All rows are made from the same 10 directions, up to rounding. Whole rows:
21; 2; 4; -13; 6; -5; 10; 7; 24; 3; 14; -27; 7; 7; 4; 0; -14; 0; -16; 10
4; -9; -22; 4; -11; 4; -15; -12; -15; 14; 8; -7; 0; 29; -3; -4; -4; 9; 8; -16
1; 12; -11; 7; 10; 1; 24; 18; 15; -4; 10; -13; 4; 4; -2; 11; 7; -12; -11; 2
3; 7; -6; -4; -3; 7; 2; 2; 18; -7; 20; 0; -21; -4; -9; 21; -11; 7; -8; -16
-3; -9; 27; -14; -2; 3; -10; 0; 5; 3; -1; -13; -19; -12; -13; 5; -8; 11; -2; 3
16; -18; 14; 13; -2; 4; 7; -6; 15; 14; -23; 3; -3; 18; 11; 14; 13; -18; -4; 8
-8; 5; 3; 22; 6; -24; -1; 2; 7; 8; 0; -18; 13; -13; -17; 3; 3; -8; -3; 3
14; -14; -11; 20; 15; -4; 17; -2; 3; 3; 15; -3; 26; -6; 13; 5; 5; 5; -9; -7
17; 1; 11; -15; 0; 2; 4; 4; 23; 1; -3; -19; -9; 18; 6; 9; -6; -8; -12; 16
-2; 4; -19; -19; -6; 9; -16; -5; -19; -7; 11; -11; -11; 20; 3; -2; -7; 15; 4; -4
-14; 5; -20; -1; -6; -6; -7; -9; -19; 2; 0; -21; 1; 10; -3; -2; 9; -6; -2; 1
-3; -15; -4; -8; -12; 7; -4; -23; -3; 6; 12; -10; -14; -11; -3; 8; -2; 5; -14; -19

Rows cut short, each followed by the rest of it:
9; -9; 1; -12; 5; 24; 17; -1; 5; -15; -1; 10; -14; -1; 24; 20
11; -1; -13; 2
1; -12; 10; 4; 0; 0; -3; -7; 11; 5; 7; -17; -15; -8; -10; 23
-1; 6; -11; -7
7; -4; 5; -16; -6; 1; -9; -15; 0; -6; -5; 2; -4; -2; 14; -2
-4; 2; -6; 7
18; 1; 9; -5; 2; 4; -5; 7; 20; -3; -1; 1; -12; 18; 3; 13
-11; 5; 1; 7
-11; -5; 22; -9; -12; 4; 7; -6; 9; 8; -17; -2; -17; -16; -8; 0
8; -20; -9; 3
8; 6; -17; -16; -5; 9; -6; -10; -8; -14; -1; 11; -4; 17; 23; 1
-1; 1; -1; 3
0; 5; -6; -19; -3; -9; -7; -11; -1; -4; 20; -22; 1; -12; -2; -7
-15; 10; -13; -2
6; 10; 17; -12; 3; 1; -16; 21; 0; -4; -10; 8; -5; 18; -5; -12
-14; 12; 21; 16
-29; 10; -4; 20; -6; -11; -13; -4; -12; -2; -5; 11; -11; -19; -24; 9
9; -4; 10; -13
0; 1; -13; 4; 4; -10; 1; -13; -7; -8; 5; -2; 15; -11; 13; 0
5; -1; -9; 2
17; 6; -4; -10; -16; 6; -15; -9; 19; -1; -6; 7; -26; 33; 5; 17
-11; -5; 0; -1
7; 5; 7; 3; 13; -17; 6; 1; 15; -9; 5; -15; 12; -18; 6; 9
-1; -2; -15; 15
14; 2; 5; -5; -2; -6; -6; -1; 20; 1; 14; -5; -5; 0; -5; 5
-19; 9; -6; -5
-1; -11; -18; 11; 2; 17; 25; -2; 1; 2; 15; 1; -1; -5; 4; 15
13; -4; -12; -22
8; -5; -23; -2; -17; 5; -17; -20; -10; 7; 1; 3; -7; 31; 7; 0
-4; 2; 4; -13
-11; 15; -11; 17; 0; -6; 13; 1; 13; -5; 2; 6; -4; -13; -8; 17
10; -18; -9; -9
21; -6; -1; 7; 1; 9; -12; 9; 6; 6; -8; 9; -6; 44; 5; 11
-5; 8; 17; 3
3; 18; -7; 0; 8; -8; 20; 12; 13; -6; -5; -12; 14; 6; 10; -2
8; -23; -11; 19
13; -22; 9; 12; -5; -6; 6; -13; 14; 24; 8; -2; 14; -9; -5; -9
-9; -1; -7; -15
3; 0; -4; -1; 5; -8; -15; 6; -12; 6; 0; -27; 7; 25; -4; -5
-2; 9; 7; 13
23; -17; 9; -15; 7; 3; 3; 5; 3; 14; 1; -38; 12; 29; 10; -8
-5; 6; -7; 19
-6; 4; 8; -17; 0; 15; 11; 14; -3; -3; -4; 2; -8; 0; -1; -10
2; -3; 2; 5
3; 0; 8; -5; 10; -3; 8; 11; 10; 0; 19; -20; 4; -14; -9; 0
-10; 10; -9; 0
15; -6; 1; 25; 12; -5; -21; 9; 2; 1; -9; 0; -2; 34; 0; 26
2; 13; 17; 9
6; -24; 17; -14; -7; 21; 4; -9; -1; 6; 3; 16; -10; -13; 4; -8
-6; 12; -1; -14
-9; 12; -13; 1; 2; -2; 10; 0; 0; -9; 3; -10; -1; -5; 2; 9
10; -12; -11; 3
-2; 10; -12; 0; -8; 2; 9; -13; 15; -12; 0; 10; -14; -9; 8; 20
6; -17; -16; -7
-17; 21; -4; -15; 4; 6; 3; 15; -12; -20; 8; 19; -3; -21; -3; -14
-4; 9; 9; -2
-1; 10; 1; -9; -10; 0; -6; -3; 4; -3; -18; 2; -12; 16; 5; 1
3; -16; 0; 12
3; -1; 7; 9; 8; -14; -9; -4; 5; -5; 5; -4; 5; -14; -1; 9
-5; 9; -3; 4
16; -14; 1; -8; 7; 16; 13; 7; -6; 3; -8; 1; 11; 21; 23; -9
7; 0; 2; 12
3; -8; 15; 8; -3; -9; -18; -3; 9; 11; 3; -7; -9; 0; -18; 8
-12; 11; 5; -6
7; -8; 24; 8; 13; 0; 11; 14; 14; 2; 0; 10; 8; -19; -3; -1
-4; 6; 2; 3
-4; -4; 3; 18; -6; -21; -21; -20; 0; 5; -3; 5; 3; -14; -9; 4
-3; 3; 2; -7
2; -19; 5; -18; -22; 2; -9; -36; -5; 12; -5; -2; -5; -8; 9; -13
-4; -5; -13; -8
-11; 10; -10; -15; -9; -7; -6; 2; -18; 11; 2; -20; 10; 12; -11; -32
-6; -3; 6; 3
19; -11; 15; 9; 0; -3; 3; -4; 25; 8; -11; -1; -3; 10; 7; 16
0; -10; -8; 7
-5; -3; -1; 2; -10; -13; -18; -21; -6; 4; -2; -4; 1; -8; -3; -3
-3; 1; -2; -4
-2; -3; 7; -25; -3; 13; -18; 2; -18; -7; 4; 2; -13; 4; 0; -12
-12; 24; 12; 1
-6; -8; 19; -11; 6; 10; 11; 14; 1; 5; -5; -25; -11; -2; -8; 4
8; -3; -6; 12
4; 2; -4; -6; 12; 6; 10; 17; -4; -5; 18; -1; 12; -3; 2; -12
-8; 16; 4; -2
2; -8; 21; 10; -4; 2; -21; 8; 4; 14; -13; 7; -17; 18; -20; 7
-7; 9; 20; -2
1; -6; -4; -1; -9; 5; 9; -4; 12; 14; 12; -19; -11; 5; -13; 7
-3; -6; -12; -15
5; 0; 23; -22; -5; -2; 3; -3; 17; 1; -5; -7; -6; -13; 1; -9
-10; -7; -11; 11
-8; 12; -22; 21; -11; -12; -10; 0; 0; 17; -4; -14; -4; 31; -21; 6
4; -16; 8; -8
5; 6; -9; 13; -14; -9; -7; -8; 16; 14; -9; -6; -8; 27; -9; 10
0; -20; -2; -4
-12; 13; -4; 18; -7; -1; 6; 8; 7; 2; -1; 36; -2; -13; -16; -6
-1; -9; 13; -20
-9; 11; -20; 11; -6; -6; -4; -21; -3; -18; 5; 33; -1; -24; 10; 11
4; -3; -4; -17
-3; 6; -12; 4; 5; 7; 12; -2; -1; -17; 1; 17; -1; -11; 15; 13
11; -5; -6; -3
-21; -5; 1; 0; -2; 19; 6; -1; -17; -9; -7; 13; -20; -16; -2; 13
19; -2; 2; -9
-3; 20; -9; 1; 1; -3; 1; 13; 2; -5; -14; -3; -2; 24; 1; 3
8; -16; 5; 16
2; 0; -7; 7; 12; 14; 19; 18; -14; -6; -17; 19; 16; 16; 21; -7
20; -9; 12; 13
-4; -4; -4; 3; -8; 6; -3; -16; 1; -6; -15; 3; -19; 4; 9; 26
16; -14; -9; 1
-2; -8; -5; 3; -7; 3; -17; 0; -15; 15; 6; -1; -1; 16; -15; -12
-10; 16; 17; -15
1; 0; 0; 8; 7; 4; -4; 5; 12; -8; 21; -5; -19; -8; -14; 31
-7; 18; -4; -15
-4; -15; 12; -4; 6; 27; 16; 2; -7; -13; -13; 23; -14; -14; 18; 15
20; -1; -2; 1
9; -18; 14; -18; -10; 13; 9; -11; 3; 9; -3; 10; 1; -9; 10; -18
-6; -1; -6; -5
-1; -11; 8; 33; 16; -10; -14; 11; -3; 6; -1; -9; 1; 6; -16; 24
6; 15; 14; 0
4; -19; 0; -9; -10; 12; -11; -16; -7; 7; 15; 4; -10; -4; -2; -2
-11; 20; 0; -22
-5; 9; -5; 12; 4; -2; -7; 17; 4; 2; 23; 2; -6; -2; -27; 4
-15; 19; 13; -20
